The rows of a group lie close to one hidden flat surface of 13 dimensions, which passes through zero. Surfaces can cross.
(in the rows, 128 means zero)
Some rows, each with its group after it:
[ 81 130 121 188 184  70 107 117  86 124 126 123 113 132  91  82 110 104
 126 137 101 113 160 113 108] => fod
[ 91  46 150 157 187  62 114 136 103 125  83  95 124 159  91 109  63 131
 153 100 132 112 125  97 105] => Vizet
[158 134 171 151 171 104 116  93 113  97  81 118  77 122 105 122  75 105
 143  94 120 128  92 124  89] => miba
[ 87 105  98 113 148 137 118 193 116 186 148 167 185 151 134 142 154 127
  42 155  84 178 123 158 164] => Dor
[122 111 128 199 131 115 136  97 125 173 147 159 157 120 139 192 112 113
 101 126 190 158  48 118 107] => sameb
[100  73  98 158 167 149  95 145 118  70 148 117 146 136 187 149 111 174
 159  74 134 133 148 135 168] => Nokaz
[115 162 140 122  98 125 130 144  67 103 129 109  96 107 109 119 158  99
 121 142 130 140 153  96 142] => sameb
[129 174 106 165 104 145 125  99 113 123 127 179 136 166 175 169 190 112
 158 115 138 141 120 134  98] => miba
[139 125  61 156 208 102 100 142 126 110 161 193 127 110 187 166 161 168
 114 113  88 133 162 130 150] => Dor
[ 53 127  97 212 151  87  74 169  93 156 165 166 127 190 153 132 169 115
 122 104 119 114 165 128 112] => miba
[141 110 113 126 120 117 169 157  95 174 153 132 153 166 125 108 191 169
 104 157 106 119 129  91 130] => Dor
[109 151 170 113 138 116 133  91 134  61  93 130 143 170 114  93  56  94
 128 160  93 147 123 143 105] => miba
[ 98 170 113 178 144 172 111 158  87 157 146 103 123 100  99 153 203  99
 114 110 111 137 150 128 152] => sameb
[148 112 144 172 143  57  85 138 113 101 136 162  53 128 117  88  87 168
 131 110 123 121 121 128 103] => fod
[174 146 139 150  42 158 165  75 131 160 209 117 119 107 149 101 156 159
 130 164 183 116  90 156 113] => fod
[115  95 144 124 123 168 168 132  82 130  86  76 178 100  84 173 136 114
 132 129 153 171  88  86 155] => sameb
[112  91 128  77 138 100 124 166 143 144 169  93 115  74 125 156 148 106
 134 143 125 116 222 150 152] => Dor
[147 177 189 111  92 123 138 130 118 131 140 114  81 171 116  76  99  95
  76 156 114 114 102 127 100] => vana
[148 158  87 109 110 135 153  90 138  78  91 173 157 109 128 128 152 162
 177 151 122 145 136 103 136] => miba
[119 116 141  98 146 137 120 149  99 110 113  69 101 105 109 131 146 101
 162 103 108 115 184 135 138] => Nokaz
[112 145 119 143  69  93 142  84 164 145 116 160 141 150 148 126  92 117
 144 143 215  96  90  87  96] => Vizet
[ 81  89 151 164 179  83 116 155 115 134 129 116 142 200 123 137 125 108
 132 123 100 116 157 121  98] => vana
[115  99  99 199 160 144 122 118 124 120 102 115 153 128 115 125 103 179
 155  89 151 110  89  78 153] => vana
[ 97  76 147 154 133 102  68 198  94 142 147 138  82 143 159 171 120 117
  97  69 160 147 113 139 131] => miba
[113 107 114 129 120  86  95 144 171 109 156 128  91  92 160 146  94 135
 152 105 186  86 171 115 139] => Dor
[118  96 107 148 107 112 133  96 126 107 144 171 171 153 161 111  94 167
 130 149 154 147  94 131 123] => Dor
[160 133 120  94 181  94 130  90 205 129 164 129 106  39 143 197 136  94
 157 144 121 110 210 173 116] => Vizet
[184 126 119 135 140 178 131 109 152 187 115 114 120  54 109 161 133 140
 120  92 145 135  63 147 143] => fod
[157 133 167  57 121 131 140 132 138  91  89 137 114 122 146 180 102  94
 112 129 127 170 103 140 121] => Vizet
[125 149  82 111 175  79 183 114 127 158 115 146 169 112 122 126 132 124
  75 190 117 106 130  41 141] => fod
[ 86  83 110  75 127 107  81 161 127 121  84 161 142  89 103 121  81 118
 117 122 113 184 137 188 154] => fod
[164 142 121 120 161 130 142 104 139 154 161 120 116  96 123 141 184 123
 148 141  86 119 178 175 112] => sameb
[164 163 134 141 133 106 157  89  97 129 124  93  86  87  58  55 149 139
 154 154 104  90 156  98 111] => sameb
[159 169 124 118 133 174 150 122 117 114 110 147 150 125 109 121 158 144
 112 146  73 166 106 140 142] => fod
[155 131 117  59 149 154 139  95 161 130  74  95 127  96 144  76  42 117
 103 108 134 100  88 130 144] => vana
[140 139 123 170  70 118 108 108 116 111 170 201 123 156 151 109 158 169
 147 151 134 166 110 176 101] => sameb
[131 168 134  97 137 149 183  99 129 145 144 108 169 133 138 160 170  74
 108 173 107 133 148 123 118] => fod
[ 91 159 139 137 169 118  96 161 110  68  89 103  93 153 128 113  92  94
 123  94 108 101 155  78 144] => sameb
[175 128 131 131 123 153 155 139  78 119 156 103 101 145 157  97 171 179
 123 116 110 112 122 106 141] => Vizet
[157 136 135 113 123 168 165 128 152 144 210  74 136  77 153 135 133 144
  82 157 150 103 135 119 173] => sameb
[127 125 158 135 167 119 157 155 148 139 107  62 127 163  94 106  94 130
 108 129 126  58 124  36 136] => fod
[144  87 154 146 105 135 129 128 120 136 101  92 111 106  66  91  90 168
 141 111 151 123  79 108 137] => fod
[160 137 132 186 163 160 168 114 106 138 115 126 165 108  62 148 158 164
 114 149 100 162  71  90 143] => sameb
[151  99 180  87 131 114 168 132 136 110  93 158 167 221 147 161  92 124
  97 153 104 172  69 126  93] => Vizet
[132 158 128 114 128 126  84 191 177 126 130 150  80 144 145 115  98 143
  87 101 121  92 133 116 154] => vana
[110 119 133 174 137 127 138  93 100 120 103 139 165 134  97 134 117 121
 143 141 128 167  92 135 112] => vana
[170 161 137 171 118 196 158  68 152 156 170 101 142  73 126 172 162 121
 137 129 157 136  91 161 123] => vana
[132 135 144 150 169 140 109 112 133  97 137 113 108  87 124 153 106 108
 128 109 121 145 126 157 133] => sameb
[172 113 112 130 180 110 154 118 119 142 115  93 108  56  87 143 156 150
 152 120 118 102 152  90 139] => miba
[170 113 165 122 148 130 134 142 153 130 164 112 114 117 101  99 100 167
  96 146  89 127 120 157 137] => fod
[138 171 120  98 108 108 153 135 135 139 115 178 140 152 149 148 131 110
  75 168 134 140  98  81 121] => miba
[135 132 128 200 123 158 136  94  84 104 153 107 134 132 140 141 173 145
 175 106 147 129 116 124 117] => Vizet
[143 117 109 155 107 136  88 150 154 114 127 195 120 160 166 129 111 188
 125  90 143 141  78 138 137] => fod
[152 173 126  86 116 137 162  96 166 133  84  98 124 120 121 124 129  96
 160 127 141  75 141  82 113] => Nokaz
[123 120 139  52 111  97 129 151 152  91 151 167 131 108 150 129  82 127
  73 183 117 169 146 153 149] => miba
[ 89  85 122 148 180  55 137 114  89 108 103 156 164 174 129 167 150 102
 166 146 105 151 167 114  84] => vana
[173 191 169 128  92 177 135 120 152 119 160 110  88 117 145 187 191  96
 153 117 138 123 142 153 109] => Dor
[123 170 112 174 129 149  84 155 101  76 118 166 105 146 110 118 174 161
 157 107  82 151 149 133 144] => sameb
[192 169 130 107 150 124 149 106 147  71 115 167 113 138 130 117 153 167
 153 152  64 133 146 128 114] => miba
[104 124  99 164  85 145 109 122  88  92 102 149 137 138 127  85 120 168
 154 112 156 145  93 110 146] => vana
[ 90 104  96 207 141 134 119 125  92 110 129 194 195 201 165 143 139 174
 124 125 128 175  71 116 125] => Dor
[185 131 128 141 176 131 141  74 146 122 155 136 126  86  96  99 141 162
 146 160  56 144 146 201 114] => miba
[145  86 153 156 192 110 157 106 107 161 118  79 123  98 119 177 100  99
 106 110 158 120  84  90 114] => Vizet
[104 133 147 135 120 129 134  81  98  69 127 132 149 105 131 170 126  78
 158 154 135 190 141 161 111] => Dor
[102  95 126 182 123  99 101 107  54 104  70 137 104  86  92 152 110 110
 168  87 178 177  86 115 114] => miba
[ 72 118 129 171 147 186 115 106 118 126 126 103 192 166 137 138 121  97
 144 104 120 149 115 172 127] => Nokaz
[ 65 100 106 175 113 128 108 108  94 110 147 148 172 116 143 165 126 110
 140 133 171 181 119 148 134] => Dor
[146 144 152 140 174 147 113  88 151 132 179 119 109 118 166 149 106  87
 106 119 103 135 128 216  98] => Vizet
[ 69 143 127 139 128 124 129  82  95  97 182 117 158 144 162  67  86  84
 101 177 118 141 160 178 122] => Nokaz
[123 150 136 177 207 135 125 117 133 156 158 143 153 163 148 159 123  94
  63 131  84 142  95 156 110] => vana
[108 136 119 136 139 120  65 154 157  61 102 175 104 149 152 113  80 158
 142  92 112 132 136 140 144] => Vizet
[207 142 173 140 122 116 153 126 172 124 185  97  63  94 103 107 118 186
 119 149 130  78 127 103 128] => vana
[ 88 135 162  94 111 150 115 142 127 109 117 127 147 183 160 130  90  70
  95 128 121 157 116 167 120] => sameb
[132 103 188 125 176 108 118 130 133  76  79  69  87 174 122 123  72 110
 174  78 111  85 146 109  96] => Nokaz
[150 154 116 118  95 106 117  93 171  66 130 191 101  85 178 144  62 144
 118 135 188 140  95 117 132] => Dor
[113  95 105 142 167  73 124 168 149 111 114 174 151 138 108 166 132 176
 134 144 110 137 154  77 148] => Vizet
[ 98 129 120 169 150  84 138 122 135 137 166 127 141 174 123 107 155 136
 156 158 108  85 193 111 103] => Nokaz
[131  72 114 188 128  81 112 102 111 126 176 152 118 102 127 107 122 189
 158 135 155 137 130 146 117] => fod
[141  54 151 152 184  97 133 148  99 121 140  94 122 107  69 122 122 174
 138 134  88 145 145 123 138] => Nokaz
[135 118 112 132 160 164  95 127 171 142 108  79 106  37 100 140  99 129
 156  66 153  97 138 143 165] => Dor
[109 147 137 172 122 114 108 126 103 190 204 106  90 103 102  66 134 103
  82 150 123 106 144 172 116] => fod
[139 104 131 100 149 106 147  58 157 122  88 113 147  62  95 155  94  91
 183 144 144 141 142 158 100] => vana
[138 155 123 112 135 103 134 142  82 110 112 160 109  97  87 115 143 123
  88 162  87 172 127 114 140] => Nokaz
[ 80 152 125 144  70 116 110 140  84 149  97 139 113 138 118 117 117  84
 107 119 190 132  90  90 123] => sameb
[107 113 116 126  96 157  99 144 173 189  81 106 141 116  71 103 107 134
 156  93 159  97 110 139 136] => Nokaz
[133 129 101 122 148 142 128 113 164 190 174  89 129  34  98 120 135 117
 112 142 136 103 160 165 151] => Vizet
[122 111 100 131 161 108 139  97  94 140 135 128 140 125 155  91 105 128
 104 131 124 126 117 130 123] => vana
[148 113 122 166 105 174 132 116 133 158 190 135 156 101 123 131 159 172
 117 142 127 163 101 189 141] => Dor
[141 114 174 126 161  73 143 127  97  77 120  91  82 158 119 114 111 121
 154 128 106  98 168  87  97] => Nokaz
[165 129 172 140  92 161 139  96 117 108  95  97 106 150 135 160 142 117
 193  86 162 122  92 124  90] => Nokaz
[139 105 119 145 104 143 157 122 140  92 114 185 193 155 129 185 159 190
 156 153 125 188  91 110 135] => vana
[120 113 101 139 156 113  88 151 185 155 185 151 110 106 188 161 105 134
  98 104 150 106 146 162 142] => Vizet
[152 121 170 114 124 106 160 139 163  78 122 173 158 143 118 188  87 155
  89 178 129 179  81  88 134] => Dor
[ 73  88 113 133 156 147  79 175 110 111  98 109 145 116  68  90 114 147
 153 102  79 153 168 168 169] => Nokaz
[146 168 123 106 118 169 111  98 184 114 110 125 106 124 204 178 109  85
 151  70 176  91 113 139 114] => Vizet
[135 113 121 108 110 153 110 176 106 131 111 148 134 101  77 131 161 160
 120 130  91 192 122 158 162] => Nokaz
[146 130 138 142 125 132 107 179 118 127 158 182 117 190 133 110 170 180
  97 136  62 161 120 158 128] => miba
[102 117 103 149 115 170  96 120 132 216 122 116 146  90  97 108 120 104
 109  96 156 134  83 188 135] => miba

New rows, each followed by its group:
[105 157 114 152  98 117 134 162  51 165 130 128 116 118  73 109 203 114
 104 156 118 145 136  88 140] => sameb
[143 117 133 186 195 148 163 134  91 133 123  76 143 157 120 175 186 139
 156  97 108  95 132  56 127] => vana
[ 99 129  76 164 116 130 127  91 169 158 136 143 177 112 132  93  93 150
 134 140 169  98 109 118 139] => Nokaz
[ 96  91 127 165 139  74 124 133  96 170 169 149 138 148 117 125 150 115
 118 150 119 147 142 152  96] => sameb
[115 117 110 172 184 123 103 148 185 139 105 171 163 197 154 140  86 162
 107  97 110 106  88 114 125] => sameb
[174 137 150 128 118 116 166 116 104 126 129 106  90 122 134 148 152 126
 140 125 155 105 112  74 111] => miba
[111 118 151 183 125  87 123 118  96 128 138 158 122 161 130 123  89 125
  94 141 153 150  72 110 101] => Vizet
[109 137 146 154  60 134 110 157 139  82 110 178 132 178 134 152 110 153
 127 125 175 158  75  84 134] => Dor
[136 169  73 125 120 134 116 148 163 165 101 167 119 104 125 157 180 137
 141 108 139 101 145  95 142] => Nokaz
[157 145 109 111  88 191 162 111 106 194 180 127 162 139 165 119 218 129
 111 148 117 140 122 181 125] => Dor
[146 103 107 105 104 184 118 139 157 135 146 102 133 111 185 153 133 155
 145  77 168 109 118 148 159] => Vizet
[166 135 118  71 108 160 137 128 134 133 169  95  97  65 185 172 181 111
 141 109 152 111 175 150 146] => Nokaz
[166 143 108  66 189 146 124 124 156 178 118  88 102  73 120  86 126 113
 103 110  70  87 158 170 140] => Dor
[ 92  75 113 126 107 169 130 125  93 175 143  58 158 104 115  79 122 130
 134 111 151 114 127 156 151] => vana
[146 134 134 110 182 152 129 149  98 114 105  92 116 118  95 113 154 127
 130 116  54 128 158 132 145] => Vizet
[167 152 203 104 162 120 159 116 164 142 133  93 113 145  98 158 117  77
 109 152  88 116 133 146  85] => vana
[119  98 132 143 120 157 112 140 136  95 137 124 137  79 128 153  80 152
 110 113 164 165  88 134 172] => sameb
[115  94  92 124 155  63 115 114 147  86 163 158 120  82 183 157 104 142
 148 135 159 120 181 121 138] => Dor
[107  69 150 127 161  89 129 141 166  93 152 133 153 147 167 167  48 142
  98 134 154 133 112 112 140] => miba
[132 159 169 128 130 144 120 161  70 130  88 103  79 154 124 176 171  60
 123  82 123 136 112 103 107] => miba
[167  67 133 115 152 124 177 163 127 159 142 126 168 145 130 150 131 191
  76 149 118 145  75  82 156] => Vizet
[109 104 170 161 166 120  98 105 107 102 111 107 110 152 143 151  77  82
 138  85 138 141 103 160  91] => Vizet
[141 119 133 133 131  95 158 145 126 201 154 108 126 111  72 146 191 128
 123 165 119 107 157 102 115] => Nokaz
[136 157 151 167 129 170 101 143  89 191 113 151 118 164 115 153 169  86
  85  95 102 176  52 181  98] => miba
[162 107 145  80 123 119 180 162 125 137 150 114 139 137 149 156 149 150
  91 159 130 125 123  72 146] => Nokaz
[121 115 130 125 135 134 103 112 148 112  92 113 127  92  59  67  78 145
 160 124 104 131 139 163 135] => Nokaz
[183 137 170 111 124 160 144 110 156 190 161  64  90 110 110  81 108 122
 101 124 118  85 106 173 111] => miba
[120  98  97  60  55  81 116 153 117 149 119 158 116 166 137  65 174 155
 178 142 117 109 197 157 109] => sameb
[128 133 116 188 141 140 150  44 144 146 133 119 172 106  99 109 112 133
 162 147 143 125 101 144 106] => Nokaz
[166 142 152 131  95 140 162 113 114 126 159 141 134 143 129 152 193 139
 145 158 113 157 125 145 104] => Nokaz
[122 158 163 137  54 144 128  70 112  92 101 133 113 127 131 125  83  81
 146 124 196 159  64 139  96] => Vizet
[127 186 119 102 121 153  91 168 107 146 133 122  63  78 145 123 125  81
  53  98 137 124 119 130 161] => Vizet
[124  90 109 137 131  76 109 146 143 148 145 200 143 179 144 115 141 171
 127 144 104 142 133 154 100] => sameb
[ 99 108 122 102 112 111  88 182  81 102  66 106  73 103  91  78  91 137
 130  86 143 118 132  75 167] => Vizet
[110 114 108 158 121 138 120  78 134 132 137 128 147 154 182  98  83 129
 142 102 170 109  97 148 115] => vana
[128 159 112 127 133 197 104 145 119  87 103 164 152 147 145 145 154 141
 120 111  79 187 110 161 160] => vana
[158  68 164  75  55 105 160 116  81 114 140  97  99 128 141  86 117 153
 153 143 169 131 122 131 108] => Vizet
[131  96 160 108 140  94 134 144 126 178 176  87  96 112 138 127  94  97
  71 136 144 105 131 139 118] => Nokaz
[123 122 185 114 113 158 156 119 132 181 141  67 149 161  94 146 152  74
 135 140 117 123 132 170  94] => Nokaz
[142 129 128  94 107 119 146 146 102 101 128 140 135 135  83  77 172 172
 148 176  65 146 182 140 138] => Vizet
[155 100  97  54 123 111 108 155 210 152 109 174 125 103 181 161  88 147
 103 104 159 118 112 139 146] => sameb
[152 133 120  82 157 143 131 174 122  76  63 136 128 147 118 124 128 167
 126 112  74 137 126  78 166] => vana
[141 179 141 160 154 165 136  99 140 135 184  91 110  91 152 155 138  87
 106 118 137 106 136 141 128] => sameb
[125  89 137 151 158 183 121 122 149 101 142  75 156  66 117 161  83 150
 132  99 146 149 101 146 179] => sameb
[ 96  76 140 130 163 127 113 178 111 147 136  84 134 143  92 111 135 140
 127 113  91 116 166 134 152] => vana
[ 78 114 122 129  91  82 116 155  84 163  82 142 123 138  97 115 112  95
 107 126 172 140 100  80 121] => sameb
[ 90 155 118 105 103 125 122 127 141  85 129 124 126 186 183  97 119 108
 150 126 139  85 181 114 121] => Nokaz
[156 138 117 102 103  46 140  91 150 166 128 158  77 110 151 100  99 116
 119 147 177  82 123 103  80] => sameb
[123  74 135 176 167  70 110 122 104 145 183 111  84  86 135 133 101 132
 114 117 158 114 137 134 119] => Vizet
[172 156 143 108 130 182 106 142 156 146 123  59  61  57  87 123 156 123
 165  76 115  86 165 161 146] => Dor
[115  82 157 152  97 104 134 154  84  89 135 116 113 198 176 130 112 155
 145 101 179 115 106  72 121] => Nokaz
[ 66  81 127 122 124 127  95 191 103 110 129 112 137 130 134 143  98 124
 104 109 152 148 139 109 173] => sameb
[ 89 176 110 165 142 126 109 135 125 193  79 124 121 159  93  97 127  82
 105 100 131  86 104  90 113] => sameb
[ 80 143  79  88 112 161  66 144 154 126  72 127 115 113 169 111  90  85
 144  57 162 100 144 154 154] => vana
[108 120 156 162 155 114 164  90  70 119  84  97 156 128  44  90  94 110
 123 164 107 155  92  96 114] => Nokaz
[142 108  90 168 110 119 128 113 123 178 136 137 125  69  98 133 166 165
 154 121 165 122 115 115 135] => sameb
[118 108 140  43  89 164 151 156 106 125  86  98 164 141 110 131 147 103
 134 136 114 161 147 141 144] => sameb
[ 98 107 164  98  37 151 112 194 159 121 132 118 134 155 109 148 122 138
 133 127 173 138 129 120 152] => Dor
[101 134 107 157 121 122 131 130 116 116 149 156 165 150 103 138 197 144
 169 160  93 148 183 140 123] => Vizet
[126 162 117 132 117  94 125  94 129 120  94 137  93  82 113 141 123  90
 152 127 169 112 129  87 110] => vana
[116 117 161 184 168 160 100 110 142  75 134 138 155 101  97 183 100 121
 142 124 105 197 107 194 129] => Dor
[114 188 109 112 107 116 149  99 159 128 110 167 167 162 111  77 115 119
 110 192 109 113 133 102 119] => Nokaz
[131 140  76 145 132 153 126 168 118 148 134 121 132 113 123 110 180 179
 125 112 121  93 148  74 183] => Vizet
[154 145 182 191 140  78 139 130 146 123 174 146  93 151  97 144 132 146
 115 163 118 119 120 104  93] => vana
[ 91 140  80 110 140 129 103 134 135 108  77 184 166 137 127  96  97 139
 108 131  97 159 117 132 157] => fod
[153 138 125  93  99  73 136 126 161  93 165 191 111 161 178 135 150 153
 141 171 119 118 180 130 104] => Vizet
[129 146 115 154 168 178 123  92 138 150 111  96 143  97 132 155 131  97
 143  86 131 117 107 157 125] => Dor
[134 128 183  59  92 171 149 160 180 137 105 117 162 220 145 162 122 103
 113 133 110 137 111 149 112] => vana
[130 176  97 125 157 140  92 189 140 159 118 163 109 137 129 117 141 131
  60 107  82 117 121 117 156] => fod
[177 110 140 128 116 179 137 132 100  93  97 121 129 116  87 120 165 190
 175 108  89 170 107 146 144] => miba
[119 139 139  94  98 113 109 119 135  59 120 143 102  58 117 145  85 104
 136 145 151 171 141 149 143] => Dor
[112 113 132 146 147 104 151 102 160 171 130 137 173 132 111 160 107 110
 114 160 143 131 107 125 108] => Vizet
[150  96 104  83  77 193 160 158 139 153 140 109 174 128 145 144 180 182
 136 124 140 134 120 121 174] => Vizet
[114 102 105  62 138 122 133  99 137  74  96 134 163 129 167 109  87 124
 159 135 116 136 161 154 134] => Dor
[121 163 132 149 103 157 139  69 125 126 102 127 156 128  84 100 131 106
 162 147 122 147 112 159 105] => Nokaz
[155 160 134 125 133 146 139  97 103 114 154 112 113 106 104  99 189 125
 165 151  71 140 185 185 108] => miba
[140 122  99 114 102 154 115 137 136 107  91 168 132 129 158 186 174 148
 181  85 148 150 126 127 134] => sameb
[108  91 122 133 145 122 111 145 163 126  53 122 149  97  56 132  67 149
 148 109 144 130 102  93 155] => vana
[122 146 108 147 179 120  99 137 105 108  80 153 114 123 126 161 150 104
 144  94  94 145 142 126 121] => fod
[ 67 144 111 145 135 129 140 154 114 154 103 138 185 176 115 145 142  91
  99 146 125 133 122  80 138] => miba
[126 132 158 184 128 143 170 108  80  96 150  88 154 162  87  86 135 158
 134 165 107 131 114  87 126] => sameb
[123 107 116  99 136  86 173 145 100 187 144  97 140 124  97 132 203 115
 138 168 108 100 196  93 117] => Vizet
[122 173 121  56 127 131  85 204 154 115  59 150  87 147 118 131 138 103
 116  97  84 118 164 114 148] => Nokaz
[153 135 164 101 134 134 147 110 165 147 162 122 134 146 150 123  98 111
  88 153 110 130 111 175 104] => vana
[149 186 136 152 151 159  90 113 129 143  81 149  93 159 110 100 132  99
 127  84  76 126  94 175  91] => miba
[ 87 108  94 165 113  61 126 140 138 155 141 169 146 157 124 126 138 152
 135 152 162 101 142  72 117] => Vizet
[113 124 130 163 117 187 135 147 108 137 180  94 154  83 129 173 146 131
  89 132 162 162  97 125 180] => sameb
[166 167 130  76  79 138 169  91 162 132 130 137 142 103 113 111 137 124
 132 180 128 129 134 134 119] => Vizet
[129 133 124 111  88 116 145  78 146 103  59 137 142 120 121 151  98 110
 189 123 188 124 100  92 103] => vana
[187 153 136  56 161 155 151 100 146 145 109  70  93  74 113 101 140 103
 144 120  85  87 170 160 125] => Dor
